The same things were measured in two ways. Each way mixes the same 10 hidden numbers, adds some noise and spreads widely along 7 directions of its own, which tell nothing about the thing.
(in the rows, 128 means zero)
Some things both ways: the first way, then the second way.
[159 124 171 136 105 147 143 168 173 155 155 117 102 112 102 118 105  55]
[140 139 116  81 129  90 144  81 117 161 126 119 123  74 148 199  87 126
  51 134  93 154 117  68 104]

[ 77 131 161 135 150 147 102  93 111 144 161 135 166 172 107 138 176 131]
[135 135 140 128 131 189  94 131 143 109 127 130  95 161 161  78 136  74
 131 122 133 117 106 132 164]

[ 81  71 127 142 156 176 125 130 163 217  49 165 108 175 172  84  94 150]
[122 194 128 154 108 184 110 137 110 156  79 112 128 108 148 124 103 151
 151 127 149 141 110 142 156]

[105 134 105  86 188  82 190 153 117 170 114 107 132 105 156  73 154 131]
[120 122 132 143 144 127 113 177 152 143 113 106 144 104 180  88 147 135
 189 114 183 137 112 188 114]

[166  98  86 114 114 152 123 117 112 100  63 130 136 125 159 142  98  73]
[136 174 130  96 129 165 121 119 105 116 156 187 117 134  93  80 177 139
 140 146 119 136 145 105 175]

[174  98 101 122  80 146  72 177 128  85  52  84 120 138 125 160 104  99]
[129 158 111 136 119 178 149 137  80 113  98 159 110 161 139 114 111 114
 137 131 113 129 167 158 139]

[128 106  81  61 145 170 125 176 139 110 120 106 138 148 162 143 160 138]
[136  76  91 135 167  85 119  77 135 108 119 104  91 138 194 179 102  82
  93 109  80 138 106  95 169]

[134 163 146 114 118 103  69 175 117 145 172  78 147  88  81 157 100 104]
[140 116 124 129 119 187 129 129 128 135 107  93 112 144 157 140 118 128
 117  88 131 127  78 158 105]

[117 182 164 107 171  58 122 149 115 127 162  58 166 142 120 130 204 153]
[130 185 144  76 155 154 108 101 181  81 155 156 115 126 120  74 166 125
 165 156 118 151 132 125 142]

[125 156 176 157 154 138 194 119  84 155 156 131 123 109  97  35 148  91]
[129 145 129 131 125 178 107 137 152 100 128  97 117 148 104  67 167 115
 155 135 113 143 169 142 178]

[138 185 191 136 154 119 198  93 104 105 150 129 128 110 132 110 163 110]
[119 135 125 138 138 104 123 153 117 142 153 161 132 127 118 128 129 143
 117 134 170 116  86 129 118]

[124  99 135 108 112 181 158 127 133 106 130 142 133 164 127 122 143 104]
[163 149 104 118 143 122 137 108  72 135 117 116 107 104 149 127  86 104
 109 133 105 131 124 109 132]

[110  72 124  70 141 199  69 154 134 150 104  98 146 127 183 171  88 148]
[126 112 133  86 154 184 115 106 180  81 132 148  82 180 173 113 144  84
 128 101 119 147 102 138 140]

[144 149 163 150 140 134 176 137  83 112 116 110 141 140 135  61 202 131]
[127 153 153 133 125 181  89 152 162 123 154 142 114 151 123  52 161 113
 131 144 171 102  85 142 151]

[122 139  98 104 148  45 108 106 119 171 139 111 136  68 161 148  67  76]
[122 171 152 108 118 143 128 158  99 148 115 113 136  63 145 126 142 146
 149  87 177 119  57 179  88]

[161 145 161 136 144 163 172 142 101 152 147 118  95  62 134  51  93  63]
[110 158 144  50 121 123 106 107 166 127 135  97 106  81 151 165 148 106
 102  99 123 148  99 125  98]

[124  92 181 175  88 183  66  86 189 120 132 142 123 209 126 148 122 105]
[109 104 132 134 138 115 138 176 146 102 168 194 150 173  75 124 149 141
 136 145 154 149 156 115 120]

[ 97 129 142 142 186  86 187  94 143 168 114 148 117  98 186  75 110 113]
[180 154  99  79 111  97 133 107  82 193 182 160 143  85  97 130 142 180
  88 194 109 103 133  72  70]

[116 163 130 112 151  86 130 150  79 131 169  83 140 116 106  89 174 133]
[104 131 122 150 137 127 120 177 137 107  75  72 125 108 185 100 141  97
 202 104 155 120 149 233 112]

[117 149 163 174 149  98 126 101 138 128 192 130 120 150 156 103 176 131]
[140 182 118 113 133 124  98 110 130 131 151 141 128 110 105  75 185 157
 162 178 120 101 131 133 153]

[123 122 164 160 178 146 132 115 131 153  38 116 134 147 163 102 142 131]
[ 86 211 132 109 117 133  99 104 154 126 130 124 130 105 132 147 160 161
 145 136 134 135 130 154 145]

[170 119 113 185  84  97 112 143 152  99 113 118  90 171 142  87 155  89]
[141 134 158  79 120 165 137 156 136 117 153 153 132 118 118 101 147 117
 128 118 145 140 115 131  78]

[132  92 118  88 113 165 103 126 142 130 125 119 127 153 154 152 100 127]
[128 101 144 163 147 151 131 159 146 103 147 190 125 158 119  96 141 137
 135 117 166 142  80 110 167]

[144 138  89 129 128 144 123 153 109 128 134 135  98 122 173  80 119 150]
[124 117  96 116 133  85 100  71 165 101 136  64 109 129 113 176 141 113
  94 151  59 118 141 104 149]

[ 95 110 114  77 161 177 116  82  86 120 109 126 161 116 146 149  93 120]
[144 146 125 113 123 126 120 106 109 115 160 154 110 111 129 140 143 140
 113 126 119 112  84 100 132]

[ 70  84 157 119 146 158 136  93 159 176 163 139 145 185 131  92 149  99]
[164 154 127 138 126 132 140 149  45 151 105 109 115  59 160 127  88 125
 124  88 155 130  59 127 124]

[103 160 128 104 163  94 148  91 107 170 141 150 135 113 135 137 105 124]
[136 138 108 131 121  84 135 112  98 166 122 119 137  78 133 174 106 154
  93 142 120 127 106  99 120]

[104 167 119 112 159  70 163  97  47 133 148 135 128  85 108 128 114 119]
[133 146 144 157 115 115 140 121 123 130 113 113 146  70 137 148 118 154
 120 128 128 104  75 141 111]

Other things, the second way, with their names:
Q_556: [132  93 158 164 137 161 123 128 190  84 148 125 134 148 150 119 142 139
 140 102 138 114  50 151 118]
Q_422: [138 128 106 150 104 151 144 159  47 149  65 111 104 115 196 137  79  70
 117 113 122 113 156 156 121]
Q_267: [130 162 123 135 111 141 128 139 109 191  88 122 146  83 156 142 113 164
 130 142 153 125 107 147 104]
Q_621: [144  38  89 181 134 107 165 161  74 139 106 168 131 181 123 152 101 107
 105 149 110 102 151 122 119]
Q_877: [145 178 110 177 113 150 114  86 114 160 131 108 131 109 143 139  98 193
 102 146 126 111  78 116 151]
Q_971: [118 100 141 138 128 182 108 142 172 116 132 121 116 180 119 116 154 121
 119 111 147 119  80 152 134]
Q_746: [122 152 131  80 125 119 123 127 142 142  91  80 127  68 180 157 117 105
 136 116 129 142 124 161  69]
Q_139: [129 173 153  73 161 178 121 170 139 103 118 130 129 111 156  50 156 103
 217  99 172 166 128 196 107]
Q_689: [134 135 117 134 107 125 120 110 133 163 132 115 134 106 118 151 130 153
  88 151 113 121 122  95 135]
Q_964: [110 132 121 189 147 108 137 148 139  73 127 166 146 167  82  96 130 128
 161 183 121 120 183 143 166]
Q_382: [118 106 120 134 131 126 129 159 126 143 113 144 129 135 137 119 150 123
 134 133 146 119 130 150 124]
Q_78: [140  90 105 111 132 107 132 157 101 178 117  90 127 114 148 162  98 110
  92 111 141 148 123 114  92]
Q_413: [149 112 161 129 126 155 126 131 157 125 145 137 135 130 138 105 123 111
 106 136 140  92  65 136  82]
Q_713: [110 101 161  95 151 127 106 137 240  91 167 164 123 158 122  82 161  82
 113 171 139 138 144 104 121]
Q_615: [134 171 111 167 133  94 107 148  67 133 132 118 127  94 108  99 113 126
 140 151 146 106 121 124 172]
Q_443: [140  68 115 189 134 141 159 131 121  88 127 136 109 179 142 129  92  99
  84 115 105 123 129 119 152]
Q_859: [170  65 132  92 143 201 137 160 110 117 169 153  96 192 109  90 141  95
 100  81 139 152  93  98 122]
Q_266: [136 121 101 153 142 122 128 137 125 148 100 107 130 131 151  98 114 116
 137 168 122 125 171 148 135]
Q_205: [135 132  93 125 134  92 138 133  93 135 147 175 135 136 109 113 157 147
 140 178 116 105 173 133 120]
Q_31: [145 104 124 170 140 168 114  97 154 103 133 134 110 161 142 119 153 152
 137 118 111 105  51 127 171]
Q_754: [154  83  95 126 142  79 125 123 103 147 131 101 127 123 117 152 115 111
  98 150 103 115 127 100 114]
Q_160: [135 110 148 134 114 131 111 138 137 134 162 150 140 136  79 143 137 128
  89 147 134 101  73  85 112]
Q_305: [122  41 120 157 140 166 133 180 153 114 128 135 126 215 124 123 126 102
 119 107 146 148 137 139 127]
Q_264: [146 163 139 128 124 179 109 121 133 126 134 165 119 130 121  98 142 146
 145 146 138 125  79 105 151]
Q_508: [165  63  73  95 151 159 163 139 106 164 125 140 104 180 207 127 102 121
 112 103 122 178 173 129  86]
Q_256: [154  86 121  89 131  98 115 114 120 150 146 123  99 109 171 161 112  79
  60 122 118 104  75  86  96]
Q_572: [108 124 121 177 138 169 112 165 132 104  89  94 123 174 131  96 115  90
 160 118 137 149 162 166 181]
Q_729: [134 125 128  97 129  93 142 122 127 159 137 150 147  93 136 156 114 128
  96 157 125 120 122 109  70]
Q_790: [138 180 128 182  96 166 120 120  66 159  95 122 126 104 119 138  96 152
 104 132 132  92  71 125 161]
Q_546: [156  80 111 136 111 147 120 147 106 191 124  74 124 121 143 153 102 125
  71 103 136 139  96  91 120]

Some of these things the first way, each followed by its name:
[137 108 145 152  79 171  11 160 138 130 144 106 161 183 114 180 141 134] : Q_971
[104 116 103  99 136 125 108 133 123 173  81 130 162 161 124 132 126 134] : Q_572
[130  91 152 150 108 145  94 119 205 164 166 131 121 166 169 108 116  85] : Q_859
[148 132 122 167 113 129 129 131 120 142  97 154 116 166 121  99 139 122] : Q_689
[185 140  74 126 103  94 122 141 116  58  94 110 103 120 172 138 128 115] : Q_205
[ 99  80 126 144  82 169  20 134 156 157 156 131 152 209  97 167 131 124] : Q_746
[ 71  52 101 124 148 172 101 114 118 173  50 136 147 179 144  98 133 118] : Q_422
[122  71 190 171 110 189 119 178 181 128 137 107 128 163 104 110 169  67] : Q_729
[104 103 140 145 183 127 243 148 123 174  65 153 107 150 191  31 185 159] : Q_266
[156 151 128 187  56  86  83 133 116  48 189 131 113 179  89 173 185 111] : Q_413
[143 157  95 140 125 100 121 158 108 114 126 118 122 111 130 105 144 101] : Q_160
[137 142 103  81 141 143 155 153  89 115 168 113 129  70 137 108 125  87] : Q_256
[ 96 136 133 138 144 148 118  94 123 152 164 166  94 152 159 121 111 166] : Q_264
[139 129 100 150 102 126 122 154 157 114 170 148 112 176 152 102 177 128] : Q_754
[ 89 146 127 126 157 111 156  68  80 113 155 161 104 111 143 140  99 149] : Q_556
